There are 10 hidden switches. A switch that is on adds its own fixed numbers to the row, and there is some noise. The rows also spread widely along 15 directions, which tell nothing about the answers.
Some rows, each with its switches (1 for on, 0 for off) after it:
[ -4  20  -2  21   3 -10  -3  -1  -3  10  22   5   8   5 -25 -14   0  -5
 -22  27 -19 -13 -11  16  -7 -12   8  11  17 -18  22  36  -5 -19  -6 -15
   9]
0 0 0 1 0 1 0 0 1 0
[  3  15  22   8 -24   6  18   7  -4  -8  33  -7   8   4   7  -7   5  30
 -22  15 -11   9  -5   6 -17  -7  11  17   0 -10  18  44  -7 -19  -1   1
  13]
0 0 0 1 1 0 0 0 0 0
[ 18   3  -3   4   4   8 -14 -15  -2  15  18   3 -14  33  18 -11   5  14
  11 -12   8   4   0  23  12  27  31  -6   7   3   2  30   5   3  17   9
   0]
0 0 1 1 1 0 0 0 0 1
[  0   6  19   8 -10   0  18  14   7 -15  18  -2  -6 -10  10 -11  -8  17
 -16  14  -8  -8  -6  -6 -22 -14  -9  15   0  -1  -3  23   7 -18   1  -1
  24]
1 0 0 1 1 1 1 1 0 0
[  5   3 -26  17   1  -3  -4 -31 -16   2  18   1   8  27 -18   7   0   9
 -14  21 -26   6  18 -11  -8   8  15  24  26 -15 -23  29  10  -1   0 -13
   7]
1 0 0 1 1 1 0 0 1 0
[ 11  22   8   2  14   3  12 -19   8  -2  40  -4  -3   7 -17  -8   4 -17
 -30  13 -13   3 -16  13   1  16  11  18  13 -16  11  19  -2  13   8 -14
  10]
0 1 0 0 1 0 0 0 0 0
[  1 -11 -10  10  -8   4 -21   4 -30  13 -13  -1   4  15   3   4   1  15
  -3   9  -3   0  -6   0 -10  -3  -4  12   8  -1  -4   3 -25  -3   3  -1
 -19]
1 0 0 1 1 1 1 1 0 0
[ 14   8   1  16 -19  25  -2 -19 -11 -11   9   6  -4 -12  -6   0  -4  18
 -36  -9   0  -8 -19 -21  -8  -4  -1  19 -14  21  -7  -3   3  -5  -3  -4
  30]
1 0 0 1 0 1 0 1 1 0
[ 12 -11  15  14 -18 -24 -27  22 -12  11  28  -8 -15  25  19  -2  -6   5
  -6   0 -16 -10   3  44 -15  -6  10  10   4  -7  10  10 -25  -6  -1   3
   2]
1 1 1 1 0 1 0 1 1 1
[  2 -21  -9   2  -7   1  -1  -2  -9 -14   0  -4   6   1  -2  12  -2  11
   3   9 -14  14  23 -23   1   9  -7  18  11  -3 -29 -15   9  18  10   6
   5]
0 1 0 1 1 1 0 1 1 0
[ 21 -14 -14   9 -16  12 -16   4 -21  14 -20  21 -10   8   3   6  -1   9
   4 -17   3 -33  -4  -2  -8 -15  10  14 -14  17 -19   7   8 -14   3  15
  -1]
1 1 0 1 1 0 0 1 0 0
[  2  18  -8   1   7  -3  -2   2 -14 -16  -6  16  14 -20 -12  -3  -3  -1
   3   5  12 -33 -23 -14  23   2   1  -2  16 -11  22  -8  -3 -13  11   2
  32]
1 0 1 1 1 1 1 0 0 0
[  5   9  -5  -6  15  -2   0  -9  -1   1  17   3 -19  11  13 -17 -12  -3
 -11  -4  16  -7 -15   6   2  31  -6 -27  13   5  -8  17   1  14   2 -13
  21]
0 0 0 0 1 0 0 1 0 0
[  6  -6 -23  23 -11   2  -2 -18  -6 -20 -10  18  -3  15  -1  15   5   6
  15  -9 -11  -9  21   1  -9  -6  17  21  20 -24 -19  12  16 -25   7 -23
 -16]
0 1 0 0 0 0 0 0 0 1
[ -5 -11 -18  16   2  12   3  -6  -4   9 -12  -2  10  17 -27  16  -2   1
 -12  15 -15  -9  -2 -11  -6   1  -4  17   1 -16 -14  -4  -8  -6  12  -5
 -19]
0 0 0 1 1 0 0 0 1 1
[ 13   1   8   2   7  32   2  -1 -10  -4   1 -14  10   8 -12   5  15  23
 -18   0  10  -7 -24 -13   5 -11   8  17 -20   8  11 -38   1   5  23  15
   2]
1 0 0 0 0 0 1 1 0 0
[  9   8   9  -2  -3  10 -28   4   6 -19   0  -4  18 -13  -3 -11  12  17
  -5   7  26 -15  -6  10  16   2   6   2  -7  -4  10  -3   9  14   8  -1
  26]
0 0 0 1 1 0 0 0 0 1
[ 11   2 -15  10  23  -9  -8 -25  -6  20  18   7 -14  29 -10 -10   3 -13
  10   4 -23  10  -1  -2   1  15  16  13  17   6 -25  -3  24   0   9  -2
   1]
1 0 0 1 1 1 0 0 1 0
[  3 -13  -1  26  -5  18 -22   1  -4  14  -5   4  -7  -1 -20  -3 -11   5
 -33   4  11 -23 -16   1  -8 -12 -11  17 -10  15  -8   4 -10   3   2  -5
  19]
0 1 1 1 1 1 0 1 0 0
[  9  -3 -30   9   0 -17 -21  -6 -37  15 -11  21   9  18  -9   4   7  -4
  16   6 -12 -15   8   3  -1  -9  17   1  31  -2 -11  18   6 -12  -8  -2
 -10]
0 1 1 0 0 1 0 0 0 0
[-11 -17  -7  -1  19  -7  10  15   5  22  -7 -14 -13  21  10 -13 -11  -4
   1  27 -14   3   3  13 -23   8 -20 -13  13   2 -26  23  -6   3   0  -3
 -22]
0 1 0 1 1 1 1 0 1 0
[ 15  -4  -3 -10 -24   6  -6  -1 -30 -16  11 -15  -1   9  18  18  -1  13
 -35  -1  -5  -8 -15  12 -21  12  -9   1  -5  -1 -10  -8 -26  15  -9 -14
  -1]
0 1 0 0 1 0 0 0 1 0
[ 11   6 -16  15 -17  31  -9 -35  -8  -8  -3  13   5  -9  -5  10  11   3
 -23  -5  -6   8  -5  -2  -2   8   7  39   5  -8  -3  26 -15   3   5 -19
 -20]
0 0 0 1 1 1 0 0 0 0
[ 12  16   5  -8 -13   4   8 -13   5 -13  -1  18  -2 -46  10 -12   0 -18
  10  -5  -4  10  -6  -7  16  23  -5   9  14   3   2  16  -4  12   0  -3
   7]
0 1 1 1 1 1 1 0 1 0
[  1  12  14   4  -6  18  -3  -3   2   3  -7  10   1 -35  -4 -14   8 -12
 -19  -2   4   0 -33   3  -8  -5 -21  17  -7  13   7   2 -22   3  -8 -15
 -14]
0 0 0 0 1 1 0 0 0 0
[ 18  10  -4   1  22 -13 -18 -22 -15  16  15  -3 -16  34   6 -10  14 -14
  15   3 -14  17 -13  18  -9  14  17   7  16   0 -18 -11  11   6   5 -15
 -21]
1 0 0 0 1 0 1 0 0 0
[  9  -8 -15   7  -1  -5  12 -10 -11  -5  15   0  -3  32   0  20   0  -3
   2   3 -24  -1   7   9  -1  14  14  23  20 -31  -6   8 -14  -6  17  -2
 -15]
1 1 1 1 1 0 0 0 0 0
[ 10  21   1  20 -16 -16 -13   1 -20  12   0  23  -5 -14 -15  -5  -8 -19
   1   7 -16 -18 -22   5  -8  -3   2  14  14 -17  14  16 -20 -23  -9 -16
   2]
1 1 1 1 1 0 1 1 1 1
[ -1  -1   2  26   9   8  -2 -11  18   9  -5  -3 -22  14  -3 -11  -3 -16
  -9   6 -11   7 -16  25 -27   3 -11  17   3  -8 -17  13 -15 -13  -1 -32
 -31]
1 1 0 1 0 0 1 0 0 1
[  1  12 -16  -2  -4   8   1 -22 -26 -11  -8   4  25  -9 -14   1   4  15
   5  12  -2  29  -5 -49  11  33  -8  -8  22   4 -20 -11   3   6  -1  -6
   8]
0 0 0 1 1 0 0 0 1 1
[  4 -10  -5  -7 -11  25 -14   4  -3 -14 -25 -14  21  -4  17  -4  10  36
   4   8  25   6   8   2   8  11  -7  -4  -1   1  -1  11 -17  15   4   4
  -9]
1 1 0 1 0 0 1 0 0 1

New rows, each followed by its switches (1 for on, 0 for off):
[  9  -3  -6  10 -10 -17  -4   5  -3 -18  -3  11 -29   3  35  -4 -14   3
  17 -14  -3 -23   7  24 -21  -2   0  -5  16 -10 -12  16   5 -21  -4 -20
   0]
1 1 1 0 0 1 1 1 1 1
[ 15   7  17  18   8  13  -5 -12  13   1  29 -12 -19  13  -9 -11  -3   7
 -28  -1   3 -15 -27  24  -3   5  12  19 -17   0  11 -10  -1   0  15  -5
  27]
1 1 1 1 1 0 0 0 1 0
[ 15  -9  14   7  -9  14  12   2  11   2   9  -4 -14  -4  -5   2  -6  -7
 -24  -7 -16  -5 -14  -9 -16  -1 -12  19 -24  19 -27 -18   3   4   2   7
   8]
1 1 0 1 0 0 0 1 1 1
[ 13  19   6  10 -13 -15 -27 -10 -37 -15  28   8   9  -3   0 -13   4  18
  -9   5  -4  13 -12 -14  -4   5   6   5  25   6   5  -4   3  -9 -14 -14
  39]
1 1 0 1 0 1 0 1 0 0
[  3  -9   9   8 -26   8  -2  11  15   6   8   3   2  -9  11  -9   5   5
 -12   6  -9   0  18  29  -6 -11   3  25  -1  -3   5  56 -20   3  -3   6
 -13]
0 1 0 1 0 1 0 0 0 0
[ 16  14   5  -9  -1  -8 -16  -4  -8  16  16   8   9  -2   0 -24   5   5
  18   6   0   7   7  -3  25  24  18  -9  11  14  -1  18  13  14   1  23
  28]
1 1 0 1 1 0 0 0 1 1
[ -7 -16  12  19 -12  -4 -26  15  16  20 -13   7 -21 -15  19 -29 -15  -1
   4 -11  16  -4   7  26  -4   5 -26 -10  -2  17  -4  19 -29   8 -10  -5
  -2]
1 1 0 0 0 1 0 1 1 1
[ -4  -6  18  36   6   3 -12   8  14  -1  19  -3 -10  18 -19 -13  -9  17
  -7   0   8 -11  -2   3   6  -7   7  12  -4  -6  13 -17   3 -16  22   3
  35]
1 1 0 1 0 0 0 1 0 1
[-17   3  15  19  16  12  -4  -6  29  15 -10   5  -5 -20 -17 -29  -2 -20
   5  -4  18  20 -15  -1  24  25 -25  -7   3   6   8 -14 -22  15  11 -10
  -3]
0 0 0 0 0 0 0 0 0 1
[  0  16  23  20 -11 -25   4   2  -1  -5  34   8  -4  -6 -14  -8 -15 -11
  -3   6 -12   1  -1 -14   5   4   3  12  16 -12   5  -1   2  -6   3  -3
  45]
1 0 1 0 1 0 1 1 0 1
[ -1  21  11  -3  -2  -7   4   9  -9   0  11  -1  15  -6   7 -23  17  10
   7  21  -5  18 -10  20 -11  -2   3   0  23 -16  25  37 -15 -12 -10 -13
 -21]
0 1 0 0 0 0 0 0 0 0
[ 16   0  -4   5   5  15 -17 -10   1  12 -17  19   3 -20 -19 -17  10  -6
   9  -5  11  -2  -8 -18  14  -3  -2  11  -5  25 -17  -9  19   9   0   8
  11]
1 1 0 1 0 0 0 1 0 0
[  1  -4   3   4  -1 -13  -5  -1   5  15  -6  20 -12  -7  10 -26   1 -13
  34 -13   4  19   8  -4  11  16  -6 -15  10  24 -24   5  14   6  -5   4
   4]
0 0 0 0 0 0 0 0 0 0
[ -7  15  10  33  -4   8 -27 -17  -2  28   1  17 -12 -16  -9 -42  -6   8
  -2  -1  13  14 -20   0   5  11  -8   0   5  23  11  19 -17 -10  -8 -12
  19]
1 0 0 1 1 1 0 0 1 0
[ -3  -2  17  29 -10 -29 -32  20  -3  25  18   1  -8  14 -16 -18 -13  -4
  -7  14 -11 -19  -1  27 -10 -10   1   5   0  -6   6  10 -15 -13  -7  -5
  23]
1 1 0 1 1 0 0 0 1 1
[  2   6  10  17   2   4   7 -20  18   4   3  11 -22 -18 -12 -11  -9 -36
  -7  -5  -6  14 -23  -5  -1  21 -20  13   1   5 -22  -7  -6   8   3 -23
   5]
0 0 1 1 1 0 1 0 0 0
[ -3 -15 -14   3 -18 -11  -8   1 -15 -27   1   3  -5  17  29  19 -10  12
   5 -16   0 -11  19   9   1  18  -1  -3  20 -22  -7   1 -16  -1  11 -11
  -2]
0 0 0 0 1 1 0 0 0 1
[  2 -14   6   3   1  -9 -14   7   0  24   1   4 -10  -3   4  -8  -5 -27
   3  -4  -9   9  -8  13   6  14 -20  12   6   7 -10  -3 -31  21   4   5
 -14]
1 0 1 1 1 1 0 1 0 0
[ -1   4  12   7 -21  28  -1  -5 -12  12 -10   0  16 -22  -4 -14  12  27
  -1   2  10  33  -8 -19   7  11 -10   8  -7  17   8   1 -23  10   1   9
 -11]
0 0 0 0 1 0 0 0 1 0
[ -8   7   0  26   0   4 -11   1  -3   8 -22  22  -8 -22  -3 -26  -8   4
  13  -4  20  -9 -22  -5   5  -5 -14  -6  11  10  12   8 -13 -25  -1 -10
  11]
1 0 1 1 0 1 1 1 0 0
[ -4 -10 -14  11  12  17   5   6  23  -4 -29  22 -11 -21  -6  -8 -12  -8
   1  -6  16 -44  -5   5   7 -10 -17  11  -3  -7  -2  14  -1  -9  14  -3
   2]
1 1 0 1 1 1 0 1 0 0
[  9   1  23  -8 -15  -1   2  22  18  -2  -7  -1 -13 -31  18 -16  -8 -13
  -5  -1   2 -19 -18  17 -12   2 -24  -2 -22  14 -10   2 -10   4 -10  -1
   7]
1 1 0 1 1 0 1 0 1 1
[  2   1  -3  19 -19 -16 -21 -18   2 -16  17  -7   2  11   4   2   4   1
  -1   9 -17  22  26  22 -11  10   7  17  21 -27 -15  18  -3   9  -9 -33
  -5]
0 0 0 0 0 0 0 0 1 1
[ -3 -21  -5  10 -15  17  20   3   4   0  10  -3   3  15  -3  17  -7  12
 -27   6 -15 -12  23  -1  -4  -4   3  29   0 -10  -7  29 -13   5  16  14
  -3]
0 1 0 0 1 1 0 0 0 0
[  1  -1  12   9  14  -8 -27  18   1  11  11 -16   2  17   1 -20   9  14
 -14  28  -1 -14 -13  38 -26 -23  -1  13   1  -5   5  16  -4  -8  -6 -11
  -3]
1 1 0 1 1 1 0 0 0 0
[ 14   3   5  -2  12   4   5   6 -19  11  18  -4 -10  30   9  -8   7  23
  15  -4  -3  -2 -15   3   6  11  26 -10  -1   7  12 -17  12 -15  24  24
   4]
0 1 0 1 1 0 0 0 1 0
[ -1   7   1   5  15  -2  12   1  12  18  21  -1   6   3 -15 -18   0  -5
  -6  22 -16   8   6   2  12   7   4  10  15  -7  11  31  -4   8   8  15
   4]
1 0 0 1 0 1 0 1 1 0
[ 15  12  -8  -5  -1  -5   7   4 -15 -12   5   3   5  12   1   9   9  -1
  -6   7 -10 -27 -10   9 -11 -17  14   4   3 -10  -1   6  15 -15   1  -5
   0]
0 0 0 0 0 0 1 0 0 0
[  8   7   3   5  11  -8   2   2  -4   6  13  -2  -5   8  -9 -15   0   0
 -14  27 -15   1 -15  -5 -38 -12 -10  11   7   6 -34  18  22  -9 -17 -17
   8]
1 1 0 1 1 0 0 1 0 0
[  9   1  26  18 -30 -10  -5   9 -14   9  25   9 -19   1   9 -12  -6  10
   0 -15  -9   1  -2   3  -6  -4   9   5  -9  17   2  -5  -1 -14  -1   9
  28]
0 1 0 0 1 0 0 0 1 0
[ -5  -9  -8  13   7 -11 -29  24  -6  18 -14   7   2   5 -10 -20  -7  14
   3  12  19 -41   5  11   3 -24  -2 -21   1  11   2   8  15  -6  -4   9
  26]
0 0 0 0 0 1 0 1 1 0
[ 15   3  -1  23 -28   1 -27  -9 -15  -5   9  11   5  -2  -9   2   5   9
 -10   1   0  -2   5  15   2  -7  16  24  10 -13   8  26 -12  -3  -4 -13
  13]
0 1 1 1 0 0 0 1 0 0
[ -4   5 -19  10 -11  17   7 -20 -19   6 -17  12   7 -12  -5   0  -2  11
 -12   5 -10   8  -6 -21 -15  11 -15  11  17   1 -12  26 -23 -10 -11 -15
 -21]
1 1 0 0 1 1 0 0 1 1
[ 20  28   0 -21  -7 -11   1   3 -18  -2   3  10  28 -17   3 -12  31  -7
  15  23 -24   9 -13   8 -15 -16  10  18  16  -7   0  35   9 -11 -21  -6
 -25]
1 0 0 1 0 0 0 0 0 0
[ 10  12 -17   5  22   9   1 -14  -5  11  -3   7  15  15 -23  -9  11  13
  12   9   3 -16  -5 -12  17  -2  25  -3   9   0   3   4  27 -10  13  13
   9]
1 0 1 0 0 0 0 0 1 1
[  0  -4 -10  -3   5 -11  -8  16 -14 -17 -16  -4  17  -1  -2   4   4  11
  16   9   2 -14   1 -11   1  -6 -10 -10  11 -13  -7 -30   6  -3   1  -2
   1]
1 0 0 0 0 0 0 1 1 1
[ 10  -8  17   3  11  32  -6  -2  11   8 -10 -13   3 -15 -10  -7  16  11
 -10   3   3  11 -23 -11  -8 -12 -13  31 -23  22 -14 -39   4  18  12   9
 -20]
1 0 1 0 1 1 0 1 1 1
[  1  -2 -10   0   5   9   1 -15   4  13   6   3   8  -7 -19  -2  -4 -22
 -24  12 -10   5  -4 -11  12  22 -13  12  10   6 -16  18 -13  28   2  -1
   4]
0 0 0 1 1 1 0 0 0 0
[  9   1  -6 -17 -21   1 -10  15 -38   0 -19  11  29 -21  10   2  15  12
   6  -2   2 -12 -10 -13   8  -9  -5  -2   5  17   7  -4 -18   0 -10  19
  -6]
1 0 0 0 0 1 0 0 0 0
[ 14   2   3   3  10  -1 -30  -6   1  14   8  -6   2   3 -10  -4  10 -24
 -11   3  -9  -2 -21  28   9  10   3  11   1   2   5 -16 -16  21   4  -7
 -12]
0 0 1 1 0 1 0 0 1 1
[ 16  10   9  17 -32  -5 -22 -11  -6 -17  28  -5  -3   7  15  -3   6  20
 -10  -4  -5   2   8  32  -5   0  19  21   0 -16  12  23 -10  -5  -6 -16
  17]
1 0 0 1 0 0 0 0 1 0
[-23 -13  -1  22   0  -1   9  12   3  21 -19   8 -10   7  -3  -6 -20  -8
   4   0  -1  -2 -13  -3  -3  19 -32  -8   6  -7  -3   2 -45 -16   6  -8
 -17]
1 0 0 1 1 0 0 0 0 1
[ -3   3  19  29 -12 -12  -2   8  -6   2  25   3 -24  14  11 -15 -10  15
  -3 -10 -11   3  -7   7 -20  -8   3  -1   4   5   6  -2   2 -31   1  -8
  12]
0 0 0 0 0 1 0 1 1 1
[ 13  11  -2 -13   6   7 -10   2 -26  12   3  -4  18  -3  -8  -6  11   5
  -6  15  -5   5 -11 -13   9   5   8  -4  11  11  10  -7  -2  15   4  16
  -4]
0 1 0 0 0 1 1 1 1 1
[ 11   0 -15 -21   8  13  36   1  10  -9 -10   5   4   4  15  11  15 -10
  11  -3 -14 -13   0  12   0   3   5  13   4 -19  -2  19  -5  -2  14   7
 -42]
1 0 0 0 0 0 0 0 0 0
[  5   2  16  25  -5   9 -28   7   8  32 -12  12 -19  -6  -2 -28   4  -3
   6  -4  12 -10 -12  32  -7 -20   0  19 -11   6  14  18 -17  -9   2  -5
 -18]
1 1 0 0 1 0 1 1 0 0
[ -1   5  24  -5  12  -4   3  27  17   4  12 -13   7   0   0 -22   6   6
  -3  23  -1  -6 -13  17 -11  -8  -7   5  -4  -5   6   9  -1  -3   3   6
   3]
1 1 0 1 1 0 0 0 0 1
[  7 -10 -31  18   7   7 -12 -29   6   2  -9  15 -14  23   4  -3  -2   2
   3  -7  -1 -14  23  12  -7   4  14  11  19  -4 -29  39  18  -6   2 -17
  -9]
1 1 0 0 0 1 0 0 0 1
[ -9   9  -2  21  10   5  -8  -1  -1  21  -9   4  -3  10   3 -29   5  12
   7  18   1   5 -13  18 -16 -11  -2   2  13  -1  10  40 -11 -28  -5 -14
 -22]
1 0 0 1 0 1 1 0 0 0
[  3  14   2  27   3 -18 -36 -17 -18  14  16  19   3  -8 -33 -16  -5 -19
 -11   7 -10   2  -8 -16   4   1  -1  19  23   5  -6 -10   3   2  -7 -16
  30]
1 1 0 0 1 1 0 1 0 1
[  6   2   5  13   3  15  12  -8  22 -19  13  -2 -18  18  15 -10  -1  28
   2  -4   8  -9   4   7 -16  -1  13   5  -4  -3 -17  25  37 -21  14  -9
  15]
0 0 0 1 1 0 0 0 0 1
[ -7   7  -1  14  27   3  16  -6  11  19   5   8   2   5 -36 -13   1 -19
   2  17 -12   4 -15 -18   9   5  -2  10   9  -6  -4  -6  11  -6  18   2
   1]
0 0 0 1 1 0 0 0 0 0
[ 18  -3  24  -1 -15   7  -9  11   4   3  -2   3  -4 -19   3 -13   5   4
  -3  -1   2   4 -20 -13 -23 -13 -14  11 -20  35 -39  -9  26   4 -13   2
  14]
0 0 1 1 1 0 0 1 0 1
[ 11 -10 -21  -8  30   3 -21   3 -11  10 -11  -8   4  29  -2   7  11  -3
  -9  17  -7 -28 -11  24 -21 -12   2  12  10 -12 -15   1   2   8   6  -9
 -37]
1 1 0 0 1 1 0 1 0 1
[ -2 -12  -2   6 -34 -14 -24  12 -14 -22  -7   8   8  -9  28  -2  -8  28
  13  -5  11  -5  26  -2  -1   6  -6  -7  13   2 -14  23  -2  -3  -8  -3
  24]
0 0 0 1 1 1 0 0 0 1
[  9  -1   8  -7 -34   5   1   6  -4 -18   2   3 -11 -17  41  -6  -9  19
   0 -20  15  -3  -2  11   2  27 -11 -16  -7   8   1  20 -20   5  -4  -1
  16]
0 0 0 1 1 0 0 0 1 0
[ 11  12  -9  -6 -22  -3  -8   1 -10   5 -13  35  -2 -31  11 -10  -6 -21
  11 -20   8 -15   1   6  21  20  -3 -14  17   1  11  40 -23   4  -9  -1
  -2]
0 1 0 0 0 0 0 1 0 1
[ 13 -16 -14  11 -40  -1 -11 -13   4 -24  -8  18 -11 -11  26  11  -6  -3
  -2 -22  -7 -12  26  12 -10   0  -6  23   3   2 -33  33  -3   0 -13 -17
   5]
1 0 0 1 0 1 0 0 0 0
[ 11  -3   8  -6 -10  -4 -10  17   5  -5  -3   1 -13  -4  33  -7   0   1
  12 -19   7 -29  -2  34   9   0   5  -7 -11   3  16  -2 -11  -1  10  13
  -3]
1 0 0 0 0 1 1 0 1 1
[ 16  13  -5   3   8  20   8 -21  -8  -5  14   0  12   6 -19   9  18   5
   1   7 -18  17  -7 -13  13  10  23  32   7 -22   9 -12   7   5  26   5
 -18]
0 0 0 1 1 0 0 1 1 0
[ 13   2 -26  -6  15  30  11  -2 -19   6 -34  12   6   2  -6   6   6   7
  -5  -4  13 -31 -39 -13  -2  -4  -6  -6  -4   8  -2  -3  -7 -15   7   3
 -20]
1 0 1 1 0 0 0 1 0 0
[  4  -9   9  19  11   6 -15  -2  19  13   8   6 -14   9  -5 -18   1   3
   6  -1  -1   3   9   6   2  -3  11  20   2   6 -10   8  19   1  18   7
   2]
0 1 0 1 1 1 0 1 0 1
[ 19  -4  23  16 -13  13 -11  -1   3  -2   0   2 -19  -5   4  -7   9   0
   0 -12  -7  16 -17  -5 -24 -13  -1  24 -18  25 -29 -25  20  -8   1  -6
  -6]
0 1 0 1 0 0 1 1 0 1
[ -3  -2  16  16  18 -25  -3  22   5  17  24  -5 -11  23 -17 -16 -13  -8
  -5  23 -10 -13 -11   8 -15  -7  -2  -5  11  -5  -9   2  14 -11   4  -2
  26]
0 1 1 1 1 0 0 1 0 1
[ 10   4  -4   7  12   0  -6  -5  -4  31   8   6  -5  17 -16 -14   6  -7
   7   7 -12  -3  -9   5   7   5  17   4   0   7  -4   6  13  -1  11  12
  -4]
0 0 0 1 1 0 0 0 1 0
[  7   2   3 -15  -1  -6  24  21   2 -33   1  -1   3 -25  16  -2  -3   7
   0   7  -3 -22 -14 -10 -13 -11 -19  -3   2   0 -12  -9  16 -12  -4   0
  20]
1 0 1 1 0 1 0 1 1 0
[ -3 -12  -6  23  -5  -8  -1   4  11  12  -2   3 -19  24  -7   2 -17  -6
   2   4 -12 -20  13   9  -8   1   2   4  -1 -10 -21  12   7 -12  10  -4
   4]
0 0 0 1 1 0 1 0 1 1
[  7  16  11  18  -5   8 -17  -9  -6 -19  33  -7   9  10  -6  -3  11  21
 -23   6  -2   2  -9  17   8   4  23  23  13 -21  37   5 -12  -9  15 -10
  16]
0 1 0 1 0 1 0 0 0 1
[ -1 -22 -12  16  -7  16 -11  -5  -6 -12 -13 -15  -6  26   9  15   0  23
 -15   4   4  -1  -3  10 -28   0 -12  11  -6  -9 -28  -6 -11  -3   4 -25
 -19]
0 0 0 1 1 0 0 0 0 0
[ 11  10   7   6   8 -10  -6  10  -3  15  10   8 -16  18   0 -11   2 -13
  -2   6 -15 -20 -25  28 -25 -10   9   5   2  -4  -4  16   7 -24  -2 -12
 -13]
0 1 0 1 1 0 0 0 0 1
[ 15  12   9   8 -28 -11 -28  -1 -12  18  10  13  11 -11  -3 -16  10  -8
   0   6  -3   9  -2  21   6  -2  11  10   8   9   7  39 -13   6 -19  -1
   8]
0 0 1 1 0 0 0 0 0 0
[  2 -22  14  11 -23 -13  -2   7 -10  15   5  -4 -20   8  11   4 -13 -12
   5  -7 -15  19   5   3  -5  19 -15   3  -1  10 -23 -21 -25  16   2   4
  -3]
0 1 1 0 1 0 1 0 1 0
[ -2   8   1   7  -3 -14  -2  -2  -3  -7   1   7  13 -11  -9  -7   8  -5
   9  15 -12   5   4  -3  -8  -7  -6  19  17 -17  -8   9   1  -6  -7 -16
  -3]
1 0 0 0 1 0 0 0 0 0
[ 28  -1 -10   0   8  -3 -21  -4   2 -21  11  -5 -22  28  21   1   0   5
 -15  -4   4 -38  -9  36 -29  -8  12   2  -3  -6 -26  12  27  -6  -4 -25
  10]
1 1 0 1 0 0 0 1 0 1
[ 16 -14  -5  16 -17   2 -16  -8   6   5  -1  12 -25  20  14   6  -5  -9
   0 -31   0 -28   7  26   0   2  11  10 -12   6 -18   4  -2  -3   6  -2
  -1]
1 0 0 0 0 0 0 0 0 1
[ 16  23   1 -16  26   4  28   0  -1 -11  14   4  -2   3   0   1  14 -13
  11   4 -13 -16 -24   0   4  -1  17  15   7 -23  17 -13  16 -10  27   8
 -15]
1 0 0 0 1 0 1 1 0 0
[ 28   4   8  -4 -26 -15  -4  -2 -15 -13  23   3   2  -1   2  17   7 -16
 -12   4 -28  -9   5  11 -15 -13  18  33   3 -10 -17   8  11   6  -6  -6
   9]
0 1 1 0 1 0 1 0 0 0
[  5   6  26  17 -21   0 -19   8   4  -5  11   1  -3 -19   8 -16   0  11
  -7   6   3   9  -5   8  -9  -8  -1  18   3   2   5  18  -5  -2  -2  -8
  15]
0 0 1 1 1 1 1 1 0 1
